There are 8 hidden switches. A switch that is on adds its own fixed numbers to the row, and there is some noise. The rows also spread widely along 11 directions, which tell nothing about the answers.
(in the rows, 128 means zero)
Known rows, each followed by its switches (1 for on, 0 for off):
[136 106 146 155 168  68  80 115 144 132  99 100 119  16  82 139 119 160
 123 112 112 107 111 176 137 120  98 135 134 205 139 141 158 109 101 135] => 1 1 0 0 0 0 0 0
[136  72  71  77 157 113 147  65 166 180 139 134 106 103 184  99  94  73
 172 121 154 112 133 101 111 144 116 150 113 106 192  92 113 166  90 118] => 0 0 1 0 1 0 0 1
[127 129 138 107 121 202  93 135 135 187 153 163  99 171 145 133 141  92
 203 103 132 250 146 161 127 119 165  93 147 125 170 102  89  97 143  59] => 0 1 0 1 0 1 1 1
[ 79 170 168  85 144 127  93 132 116 125  86 134 117 103 161 104 103  89
 151 127 143 124 112 133 106 122 135 150 139 124 168 150 138 141 178 132] => 0 1 0 0 0 1 1 1
[ 67 129 169  77 130 138 102 164 137 115  96  87 137 107 165  67 134 104
 142  86 152 161 107 109 124 135 139 128 100 160 156 160 145 128 134 137] => 0 1 0 1 1 1 0 1
[142  80  72 137 110 120 140 119 155 160 160  96 140 159 171 130  90 136
 127 104 138 114 126  76 126 133 137 153 112 123 163 107 121 136  93 120] => 0 0 0 0 0 0 0 0
[130 112 108  91 127 138 103 129 138 155 119 140 113 132 149 108 112  93
 180 114 142 167 132 116 117 127 137 128  98 134 162 126 128 140 125  98] => 0 0 0 1 1 0 1 1
[121 150  78 150 111 107  82 147 104 145 121 106 125 106 123 142  82 149
 158  95  93 126 118 131 111  89 124 118 131 163 140 153 147 117 127  94] => 0 0 1 1 0 1 0 1
[ 80  91 149  65 154 145 112 133 164 166 121  89 108 105 191  94  86  92
 157 109 178 138 116 123 111 150 136 149 143 133 215 100 116 125  96 143] => 0 1 1 1 1 1 1 1
[139  92 143 162 101 154 162 171 149 200 169 121 104 175 173 169  80 144
 151 120 138 182 159 102 129 153 175 130 165 129 157  90 112 111 136 156] => 1 0 0 1 0 1 0 0
[135 153 147 131 148  95  66  98  92 133 133 139 100 105 148 114 111 100
 112 105 128 129 106 132  95 115 120 143 113 137 132 163 129 124 165  91] => 0 0 0 1 0 0 0 1
[161 159 162 117 123 118  46 170  94 121  90 156  78  71  94 171  91 164
 136 177 166 123 135 153 116 147 133 177 147 166 120 135 148  84 144 176] => 0 1 0 0 1 1 0 1
[102  97 111 145 138 108 123 145 133 166 134 116 135 111 165 116  81 125
 119  70 133 143 123 113 112 132 153  89 125 146 157 127 125 139 117  99] => 1 0 0 0 1 0 0 1
[114 112 160 116 187 100 128  57 186 187 142 112  68 136 174 117  94  51
 149 128  99 119 116 147 108  94  90 177 149 112 252 121 118 138 152  98] => 0 0 1 1 1 1 0 1
[136 110 141 113 101 123 105 164 108 144 114 114 131 145 135 117 123 122
 171  84 115 189 113 105 126 151 150 113  68 147 115 155 155 126 136 109] => 0 0 1 1 1 0 1 0
[152 132 107 100  77  99 133 145 102 141 104 105 135 137 156 130  95 133
 202 108 116 132 126  58 113 143 144 159  87 132  98 173 175 160 166 163] => 0 0 1 1 0 0 1 0
[115 127 140 132 128 101 132 134 118 147 119 114 129 109 153 120 102 128
 139 101 120 124 109 112 118 131 134 126 135 138 130 145 147 138 144 147] => 0 0 1 0 0 0 0 0
[121 153 160 104 164  77 112  80  90 184 127 161  82  68 186 108  79  74
 157  87 147 143 126 129  86 127 146 116 153 116 145 164 133 157 195 114] => 1 1 0 1 1 0 0 1
[ 82  76 122 108 156 133 170 109 189 156 128 119 131 135 181  81 116  70
 144 102 134 148 126 112 131 135 132 118 105 119 204 102 120 162 110 106] => 0 0 0 0 1 0 0 1
[ 91  88 135 174 146 117 107 167 142 166 130  95 126  69 138 142  77 153
 110  69 123 151 122 158 129 145 154  73 141 179 157 106 127 103  98 101] => 1 1 0 1 0 1 0 1
[139 131 152  77 124 117 133 138 116 192 135 130  73 104 207 133  54 116
 167 137 187 121 145  83  91 158 153 180 178 118 151 126 125 135 153 208] => 1 0 1 1 1 1 0 1
[112 126 141 124 162 115  63 108 133 118 121 128 114 101 117 107 137  97
 104 103 110 140 103 154 121 111 108 134  85 152 166 140 126 117 122  74] => 1 0 0 0 0 1 0 1
[104  93 138 117 139 133 122 127 149 153 139 105 116 128 168 110 109 105
 130 109 136 137 116 121 118 144 130 140 111 136 170 114 127 124 112 129] => 0 0 1 1 0 0 0 1
[111 105 121 119 128 118  87 149 153 133 131  72 131 134 144 102 110 133
 119  94 134 133 110 101 120 117 120 159 101 169 178 145 134 108 101 114] => 0 0 0 1 1 1 0 1
[159 127 156 121 107  65 124 137  96 156 107  94 112  89 165 143  82 146
 155  90 137 123 120  84 106 159 154 158 120 153  99 173 170 138 176 177] => 0 1 0 1 0 1 1 0
[116  76 143 122 130 126 112 149 166 141 136  72 144 141 153 110 120 139
 116  81 132 142 115 104 125 137 133 156  99 165 167 124 130 112  98 131] => 1 0 0 0 0 0 1 1

New rows, each followed by its switches (1 for on, 0 for off):
[128 176  96  71 150 106  78  67  87 158 115 151 107 105 152  77 127  50
 195  82 135 169 106 116  94  80 128 112 112 113 153 179 120 165 164  47] => 0 0 0 1 1 1 1 0
[ 88 140 162  99 161 136  83 127 103 146 110 168 101  93 153  96 114  68
 129  96 136 173 111 159 113 147 144  86  91 122 160 126 118 132 140  81] => 1 0 1 0 1 1 0 1
[117  93 123 122 142 118 133 139 158 162 114 129 111  82 143 113 108 109
 171 112 129 166 140 130 129 139 133 105 115 159 154 118 143 142 117 126] => 1 0 0 1 1 0 0 1
[132 128 136 144 129 120 103 147 125 148 122 137 109 115 132 146 105 130
 129 113 116 153 133 137 119 130 144 125 118 148 142 127 135 122 142 116] => 1 0 0 0 0 1 0 1
[105 152  80  92 124 116 102 150 112 171 130  82 126  57 171 103  75 161
 178  83 203 129 122  92 103  94 149 121 230 176 141 154 115 119  99 157] => 0 1 0 1 1 1 0 0
[112 129 145  99 140 123 128 128 120 163 110 146 102  92 170 114  96 100
 159 108 156 155 132 125 111 147 154 118 144 129 149 130 130 141 156 137] => 0 1 0 0 1 1 0 1
[152  85 200 111 176 118  77 100 172 162 153 104  85 143 133 134 127 105
 106 127 134 144 104 148 122 131 101 201 118 144 208 114 112  82 111 125] => 1 0 1 0 1 0 1 0
[128 121 141  71 150 116 108 123 115 141  93 162  93  61 159 112  98  81
 163 142 165 133 135 128 107 169 145 140  93 129 133 117 134 155 143 147] => 1 0 0 1 0 1 1 1
[115  58  94 142 131 129 133 135 164 182 153 107 119 145 170 131  69 108
 137  92 118 140 131 110 123 147 138 114  92 124 202  88 120 134  89  80] => 1 0 1 1 1 0 0 1
[129  48 132 132 142  98 171 121 170 176 123 118 125  98 166 116 103 106
 156  70 111 167 138 121 137 168 142  98  82 141 161 107 150 160 121 114] => 1 1 0 0 1 0 0 1
[120 120 122 119 172  87  82 111 133 155 135 106  98  68 159 112  70 122
 102 118 173  87 107 126  94 114 114 158 160 153 176 127 114 116 109 127] => 0 0 0 1 1 0 0 1
[172 145 202 112 115  87  77 115  99 122 105 132  93 145 128 131 139 107
 130 107  96 158 116 116 114 150 125 188  47 138 118 192 176 118 208 127] => 0 1 0 0 1 1 0 1
[103  74 123 142 176  87 164  71 191 189 156  93 106 111 201 111  69  78
 122 101 119  93 124 109 107 117 113 153 142 121 226 106 115 159 130 117] => 1 0 0 1 0 0 0 1
[157 117 112 112  97 133 112 116 102 162 148 128 119 144 167 124 122 113
 166  85 141 183 130  96 118 153 162 122  93 120 112 146 131 131 144 103] => 0 1 0 1 0 1 0 0
[129  94 234 152 160  79 100 134 151 139 116  82 105  82 130 133 129 136
  81  90 104 134 109 151 125 159 117 166 107 187 149 148 160  93 153 165] => 1 1 0 0 0 1 0 1
[162 116 137 107 135  93  99 107 134 173 150  69 109  98 161 131 100 156
 155  98 169 127 117 103 106 114 123 186 189 175 143 152 126 103 120 172] => 0 1 0 1 0 0 1 0
[106 109 161 118 152 127  80 143 148 134 100 121 109 112 113 123 116 100
 152 124 108 160 108 161 126 125 114 129  93 156 182 125 146 110 121  89] => 0 0 1 1 1 0 1 1
[140 169 188  88 128 123  66 108 108 120 114 136  96 122 129 113 158 109
 145 120 129 159 117 137 111 117 119 179 120 148 128 180 146 104 188 143] => 0 1 0 0 0 1 0 1
[145 121 136 117 107 131  77 125 105 143 138 119 117 170 137 120 127 107
 154  97 114 174 114 114 124 136 135 143  63 118 148 153 147 119 142  79] => 0 1 1 1 1 0 0 0
[119 145 169 131 153 101  88 108 118 158 131 129  88 107 162 135  79 101
 124 117 130 118 124 137 102 126 133 160 142 126 172 142 128 124 177 121] => 1 1 0 1 0 1 0 1
[115 138  89 125 132 100  97 135 109 150 137 113 123  87 168 139  36 151
 116 133 183  58 125  99  99 119 139 163 186 127 161 122 120 135 116 157] => 1 1 0 0 0 0 0 0
[115  92 126 120 128  95 149 119 145 184 142  66 137 113 206 110  74 129
 151  52 144 132 118  85 102 135 148 135 155 149 159 138 133 141 134 143] => 0 1 0 1 0 0 1 1
[ 88 132 121 152 142  97 118 131 151 119  81 117 125  84 113 120 106 102
 156 119  68 122 116 148 131 101 109 113  94 156 169 143 168 153 148  91] => 0 0 0 1 0 1 0 1
[107 112 152 129 157 136  68 132 141 130 116 146 100  82 111 131 115 109
 132 145 134 141 126 180 129 137 118 130 110 153 171 102 124 106 116  97] => 1 1 0 1 0 0 0 1
[152 167 151 102 116  99  63 132 108 126 105 111  98 104 113 134 108 138
 164 143 141 126 121 114 116 107 117 193 135 157 134 177 159 111 164 154] => 0 1 0 1 1 1 0 0
[126 119 148 140 150  86 105 136 141 177 110 114  83  98 143 164  47 116
 157 129 103 114 128 140 104 125 124 153 139 139 195 124 148 128 152 131] => 1 0 1 1 1 1 1 1
[135 137 140 108 132 110 108 106 123 185 142 114 106 123 156 108 128 108
 171  55 106 195 122 121 107  98 130 121 140 154 150 173 132 123 154 104] => 1 0 1 0 1 1 0 1
[105 106 131  96 148 113 133  92 146 178 150 102 104 128 205 100  88  79
 141  86 133 124 120  98 103 130 130 146 123 115 186 128 116 148 136 122] => 1 0 1 1 0 1 0 1
[144 116 140 140 109  59 151 160 120 174 100  92 116  89 158 148  54 150
 167  93 113 126 134  80 111 140 151 138 131 158 126 163 176 161 169 177] => 1 0 0 1 1 1 1 0
[121  68 121 133 166  77 125 123 173 157 109  88 117  41 137 115  94 121
 135  88 121 121 122 134 128 138 114 121 102 187 172 118 146 135  82 121] => 1 0 0 1 1 1 0 1
[133 135 134 168 166  69  65 140 100 182 112 133  96  32 118 172  40 155
 126  85 124 125 120 176 100 122 146  91 175 169 156 131 135 109 138  90] => 1 1 0 0 1 1 1 1
[107  79  71 130 120 111 177 125 156 162 121 101 157  97 168 109  94 126
 171  85 134 126 130  95 137 143 147  95 121 137 147 112 142 171 102 127] => 0 1 0 0 0 0 0 0
[127  96 184 115 139 117 131 152 150 160 129  94 111 128 172 126 103 128
 121 105 163 148 114 101 119 156 151 159 144 151 159 124 128 112 128 169] => 0 0 0 0 1 1 1 0
[116 120 130 100 127 180  22 159 126 126 147 123 103 166 128 139  98 130
  97 142 170 135 115 145 120 138 130 175 113 128 199  97  98  63  80  92] => 0 1 1 0 1 1 0 1
[104 120 138 142 130 106 112 160 135 142 106 120 122 100 135 134  78 137
 133 110 129 127 121 133 122 131 138 122 134 151 157 131 150 128 138 129] => 0 1 0 0 1 0 0 1
[138  81 138 146 131 108 110 122 157 141 131 105 118 147 128 134 105 111
 132 120 107 138 121 119 138 143 122 152  65 128 177 123 149 129 124  93] => 0 1 0 1 1 0 0 0
[114 100 146  75 134 123 125 130 150 131 113 101 127 131 172  85 117  91
 153 125 165 133 114  80 119 146 129 171  91 128 169 135 139 148 125 146] => 0 0 0 1 1 0 1 0
[ 87 146 160  75 127 141 109 127 102 184 152 109 111 155 227  99  71  83
 153  74 171 151 116  87  83 133 165 145 161  97 170 148 110 133 176 132] => 1 1 1 1 0 0 1 1
[176 115  50 149 105  99 105 117 117 187 139 134  99  97 122 184  61 147
 205 124 103 126 152 125 120 123 137 124 134 134 148 117 144 136 118 103] => 1 1 1 1 0 1 0 0
[128 102 172 122 137 119 122 154 147 162 117 121 106 126 151 134 101 114
 142 102 118 168 131 124 121 148 148 141 112 148 164 125 139 123 151 132] => 1 0 0 0 1 1 1 1
[107 123 133  80 132 148 109 136 131 166 135 116 110 100 178 115  96 122
 154 110 172 136 132 119 108 144 147 143 163 137 164 114 114 116 113 160] => 1 1 1 0 0 1 0 1
[149 154 112  85  68 140 135 153  85 162 136 148 120 186 195 130  82 125
 180 126 178 152 147  47 106 149 179 166 136  81 113 155 136 151 185 168] => 0 1 0 0 1 0 0 0
[142 121 136 150 133  85  81 172 117 165 100 104  98  53 105 167  69 173
 158 102 112 140 121 155 114 130 132 115 153 201 134 137 158  97 119 135] => 0 0 1 1 1 1 1 1
[139 152  99 156 101 116  56 178  91 127 105 132 133 110  81 152  98 159
 170 112 106 164 130 138 132 107 140 103 101 164 116 163 162 116 136  78] => 1 1 0 1 1 0 0 0
[ 75 123 113 119 112 113 106 169 121 136 107  96 146 125 162 113  62 126
 137  91 124 106 116  97 112 135 141 127 101 124 172 141 155 147 135 120] => 1 1 1 0 1 0 0 1
